Each new row is followed by its nearest point in the smallest flat space through zero that holds the last named rows.

q_485 (5 x 18):
-3.9, 2.5, 3.4, 21.3, 28.9, -33.5, -15.8, -27.4, 4.2, 23.8, 27.0, -32.1, -10.8, -6.2, 13.9, -5.8, 26.5, -21.8
-16.4, 38.0, 24.5, 15.8, 2.5, 11.4, -29.6, -4.9, -2.1, -36.2, -5.9, -2.9, 25.5, -26.2, -27.2, -14.6, 17.6, 21.6
-8.1, 8.5, -12.7, 5.2, -22.3, -34.1, 3.0, 11.2, -17.6, -27.4, 9.1, 6.7, 7.2, -0.1, -13.4, 23.9, 9.7, -20.2
-16.3, 2.0, -18.9, 6.9, 20.0, 16.3, 3.4, 6.1, -20.3, 7.1, -5.1, -6.0, -12.2, -2.3, -24.6, -11.8, -6.0, -0.2
-19.8, 16.0, 12.1, 4.1, 18.9, -3.5, 6.7, -27.6, -25.4, 33.0, -5.2, -2.1, -19.6, 63.8, -13.3, 17.0, 54.2, 24.8
New rows:
17.0, -1.0, -6.8, -4.9, 34.2, 10.9, 18.3, 44.8, -14.0, -1.6, 1.8, 24.1, 1.8, -5.9, 17.9, -25.4, -0.9, -2.1	1.6, -9.9, -11.6, -4.6, 3.9, 16.0, 6.7, 9.8, -0.8, 4.4, -5.7, 2.0, -5.2, -6.6, -2.6, -8.5, -19.9, -1.0
19.5, 14.8, -30.2, -0.9, 1.0, 13.0, 50.6, 22.8, 2.0, 1.1, 14.0, 25.8, 8.2, -32.3, -1.5, 18.1, 3.1, -4.9	2.1, -9.6, -17.3, -6.3, -12.3, 0.7, 10.9, 17.8, -5.6, -9.7, -2.8, 9.0, -0.5, -5.8, -4.5, 5.0, -19.9, -10.5
-3.1, 18.0, 7.5, 2.0, 9.2, 7.6, 19.6, 7.8, 2.5, 8.7, 5.3, 18.7, 25.4, 5.8, -15.0, 9.1, -4.4, -10.9	-3.1, 3.4, -0.9, -1.6, -4.5, 3.3, 2.2, 3.9, -5.3, -5.7, -4.4, 5.3, 1.7, 4.0, -7.1, 3.2, 0.8, 4.2
1.6, -10.2, -23.7, 0.9, 0.4, -22.2, -24.4, 19.4, -4.1, -23.2, 50.6, 4.2, -13.0, -11.7, -26.1, -11.0, 5.4, -1.4	-8.4, 4.2, -15.5, 11.5, 0.1, -19.5, -4.6, 7.3, -10.8, -14.9, 11.3, -7.6, 1.8, -19.6, -11.8, 1.4, -2.1, -22.0
34.6, -6.5, 27.1, -2.7, -3.7, 3.2, -12.6, 5.8, -14.7, 2.4, -1.8, 23.6, -9.1, 10.4, -26.9, 27.2, -25.9, 3.7	3.2, -2.2, 0.6, -9.4, -13.3, 6.7, 8.0, 7.3, -1.0, -5.5, -8.5, 12.9, 2.7, 10.0, -0.7, 7.6, -4.7, 7.6

q_933 (5 x 18):
-72.3, -16.4, -2.2, 1.2, -56.5, -24.7, 38.9, 0.5, -44.6, -46.3, 0.5, -0.9, -19.8, -62.1, 35.8, -26.7, -9.2, -43.1
6.4, 16.7, -15.3, 16.7, -0.9, 6.0, -39.5, 4.5, -14.1, -31.1, -41.0, 4.0, 19.1, -18.4, 27.5, 50.1, -38.7, 2.3
-12.6, -11.5, -12.7, 26.2, -12.4, -58.1, 12.3, 6.8, -28.9, 4.9, -11.7, -2.7, 2.4, -10.7, 7.5, 26.0, -8.4, 21.1
-31.5, -18.3, -18.8, 32.8, -44.7, -32.3, 2.9, -24.1, -31.0, -64.3, -8.0, 13.4, -7.6, 4.2, 51.8, -15.8, -42.5, -11.1
-36.1, -23.5, -3.1, 17.0, -21.2, -26.7, 33.4, 42.0, -26.4, -29.6, -23.2, 14.9, 9.1, -21.7, 9.5, -2.1, 25.2, -36.5
New rows:
62.0, -6.9, -3.7, 44.4, 1.9, -0.9, -33.7, -4.1, 14.2, 49.8, 37.9, -25.4, 5.3, -3.8, 1.3, 36.4, 27.7, 0.8	28.1, 8.4, -0.4, 0.7, 23.8, -7.0, -12.8, -0.4, 11.0, 35.0, 0.8, -7.2, 6.3, 14.8, -19.5, 23.5, 2.5, 31.3
-16.3, 18.6, -14.2, -1.4, 29.8, -8.3, -10.2, 5.7, 11.5, -10.2, -2.5, 0.2, -16.1, 31.0, 8.3, -14.7, -24.4, -36.0	3.7, -2.1, -1.3, 3.2, -1.8, 11.6, -6.1, -5.0, 5.9, -17.3, -0.9, 7.6, 1.5, 15.3, 8.1, -10.6, -5.1, -7.6
-18.7, 6.4, 38.3, -12.0, -10.8, -16.9, 1.5, -16.8, -22.4, -40.6, 5.2, -14.7, 5.4, 27.2, -0.5, -30.3, -15.6, 4.8	-9.9, -8.1, -2.4, 4.6, -16.0, -4.5, 5.7, -18.7, -3.1, -18.4, 11.8, 3.6, -10.1, 10.9, 14.4, -24.1, -11.4, -4.2
-25.9, -10.2, 11.0, -24.2, -8.6, -23.7, -19.3, -29.1, -5.5, 8.4, -21.2, -13.0, -15.2, 32.4, -23.4, 16.8, 12.2, 31.7	6.3, -0.8, -2.5, 4.4, 2.2, -19.3, 1.0, -11.4, -1.6, 17.4, 9.0, -6.3, -4.6, 7.5, -4.6, 4.3, -5.4, 22.1

q_152 (5 x 18):
45.8, -32.6, -18.2, 13.1, -0.2, -10.1, 3.9, 31.2, 32.6, -3.8, 0.8, 20.8, 9.5, 30.3, 25.2, 9.8, 55.4, -9.5
35.2, -41.7, -27.1, 32.8, 28.1, -11.6, 2.5, -15.4, -6.9, -2.0, -31.0, 45.1, -13.4, -38.0, 2.6, -12.8, 9.4, -8.3
26.4, 16.7, 2.0, -9.8, -16.8, 2.3, -31.9, -7.6, 3.0, -4.4, -24.7, 2.6, 12.8, 3.5, 16.2, 28.8, -33.7, -20.3
-2.0, -21.5, -23.4, 22.6, -39.2, 5.8, 17.9, 37.3, 11.5, -51.9, -34.4, 3.1, 2.9, 8.2, 3.8, 33.5, 23.8, 31.6
-9.6, -24.0, -9.1, -11.4, 22.6, 7.7, -14.8, -1.0, 7.6, 5.5, -10.6, 25.6, -15.8, -34.5, 24.0, 22.4, 15.8, -33.1
New rows:
-22.3, 10.9, 25.0, -13.7, -24.6, 1.2, -8.3, 39.0, 10.0, 6.6, -36.6, 3.8, -28.8, -17.1, -2.8, 5.1, 33.1, 2.7	-26.0, -6.5, -2.9, -8.2, -8.1, 10.4, 2.6, 15.8, 6.6, -13.7, -3.8, -2.3, -6.1, -6.7, 8.0, 22.0, 14.0, 0.6
-4.9, 24.5, -11.4, -2.0, -2.2, 9.3, 17.7, 26.7, 14.9, 1.3, 13.6, 27.6, -22.6, -5.6, 10.9, -4.4, -19.2, 11.7	-8.8, -0.9, 0.0, -1.0, -1.4, 2.2, 3.2, 3.0, -0.2, -3.0, 0.9, -2.1, -2.1, -1.9, -1.1, 1.8, 2.9, 3.1
3.2, -12.6, -37.0, -50.5, 25.5, 1.3, 24.5, -8.2, 6.9, -15.0, -1.1, -14.8, 23.8, -25.8, -10.2, 21.4, 15.6, -41.3	-10.9, -10.5, -2.1, -11.5, 11.1, 6.0, -8.0, 3.2, 7.0, 4.5, 0.0, 9.7, -8.1, -14.5, 14.8, 14.5, 12.4, -19.1

q_799 (5 x 18):
14.3, 10.9, 46.1, -4.1, -9.8, -3.1, 45.7, 24.7, 11.1, 41.3, -10.8, -0.5, 59.4, 9.6, -30.5, -34.4, -9.1, -1.0
-13.3, 25.7, -3.9, -46.5, 6.4, -35.5, -11.2, 11.1, -7.7, 44.6, -12.3, 12.0, 7.9, -17.7, 18.3, -21.6, 44.8, 6.3
38.1, -23.6, 15.8, 4.0, 16.5, -28.7, -3.7, 30.6, 14.1, 18.9, -19.7, -23.0, 5.7, -14.3, -32.3, 29.1, -14.5, 22.6
-2.1, 12.1, -2.2, -2.9, 17.8, -39.5, -15.7, 13.6, 10.2, 33.4, -13.4, 6.6, -59.8, 50.4, -2.0, -35.0, -54.9, 6.8
-3.9, 4.4, 6.6, -37.4, -6.5, 2.8, 11.7, 24.8, -5.4, 11.8, 12.8, 20.7, -28.0, 44.2, -8.2, 2.4, -7.4, 2.8
New rows:
17.8, 11.6, -35.9, 2.1, -14.0, -30.0, -7.1, 41.7, 6.2, -8.0, -16.5, -17.8, 2.8, -25.5, -2.2, 13.3, 1.2, -12.7	11.1, -7.5, -3.6, -1.2, 10.5, -18.0, -13.5, 6.2, 2.8, 6.8, -10.4, -10.4, -0.7, -19.7, -2.7, 14.4, 7.6, 10.2
36.6, -17.1, -5.2, 14.0, 26.9, 3.0, -21.9, 7.0, 10.6, -6.6, 17.9, -12.8, -20.3, -36.9, 20.4, 11.6, 21.2, -25.7	6.9, -12.3, -14.5, 9.9, 9.2, -6.9, -21.0, -7.2, 0.0, -13.5, -5.0, -12.6, -5.9, -27.4, 5.3, 24.2, 10.6, 6.5
-16.2, -7.4, -60.3, -28.1, 17.0, 1.7, -18.0, 22.1, 15.4, 3.0, 1.4, -3.9, -18.2, 19.9, -39.0, -20.0, -3.4, -36.2	-5.8, 3.8, -7.7, -13.4, 3.5, -8.1, -8.9, 5.0, -2.4, 4.7, 2.4, 8.2, -29.3, 18.6, 5.0, -1.7, -7.1, 2.3
-1.1, 10.0, -3.9, 18.4, 24.4, 2.0, 24.2, -1.7, -14.8, -30.5, 20.7, 7.9, -14.0, 5.9, 19.6, -19.4, -26.5, 14.8	-7.6, 1.9, -4.5, 16.1, -2.3, 10.2, 0.0, -12.2, 0.9, -12.5, 5.1, 2.6, -13.6, 15.8, 4.7, -10.8, -20.2, -7.6
5.9, 30.5, 31.1, 23.9, 48.2, -26.0, -7.0, -10.2, 11.3, 1.9, -48.1, -1.3, -6.7, -32.1, -18.5, -19.0, 5.6, 31.5	11.0, 2.7, 1.9, 19.2, 17.9, -36.0, -15.3, -1.9, 11.8, 25.0, -26.4, -18.4, 10.8, -25.8, -1.0, -17.8, -8.3, 8.1
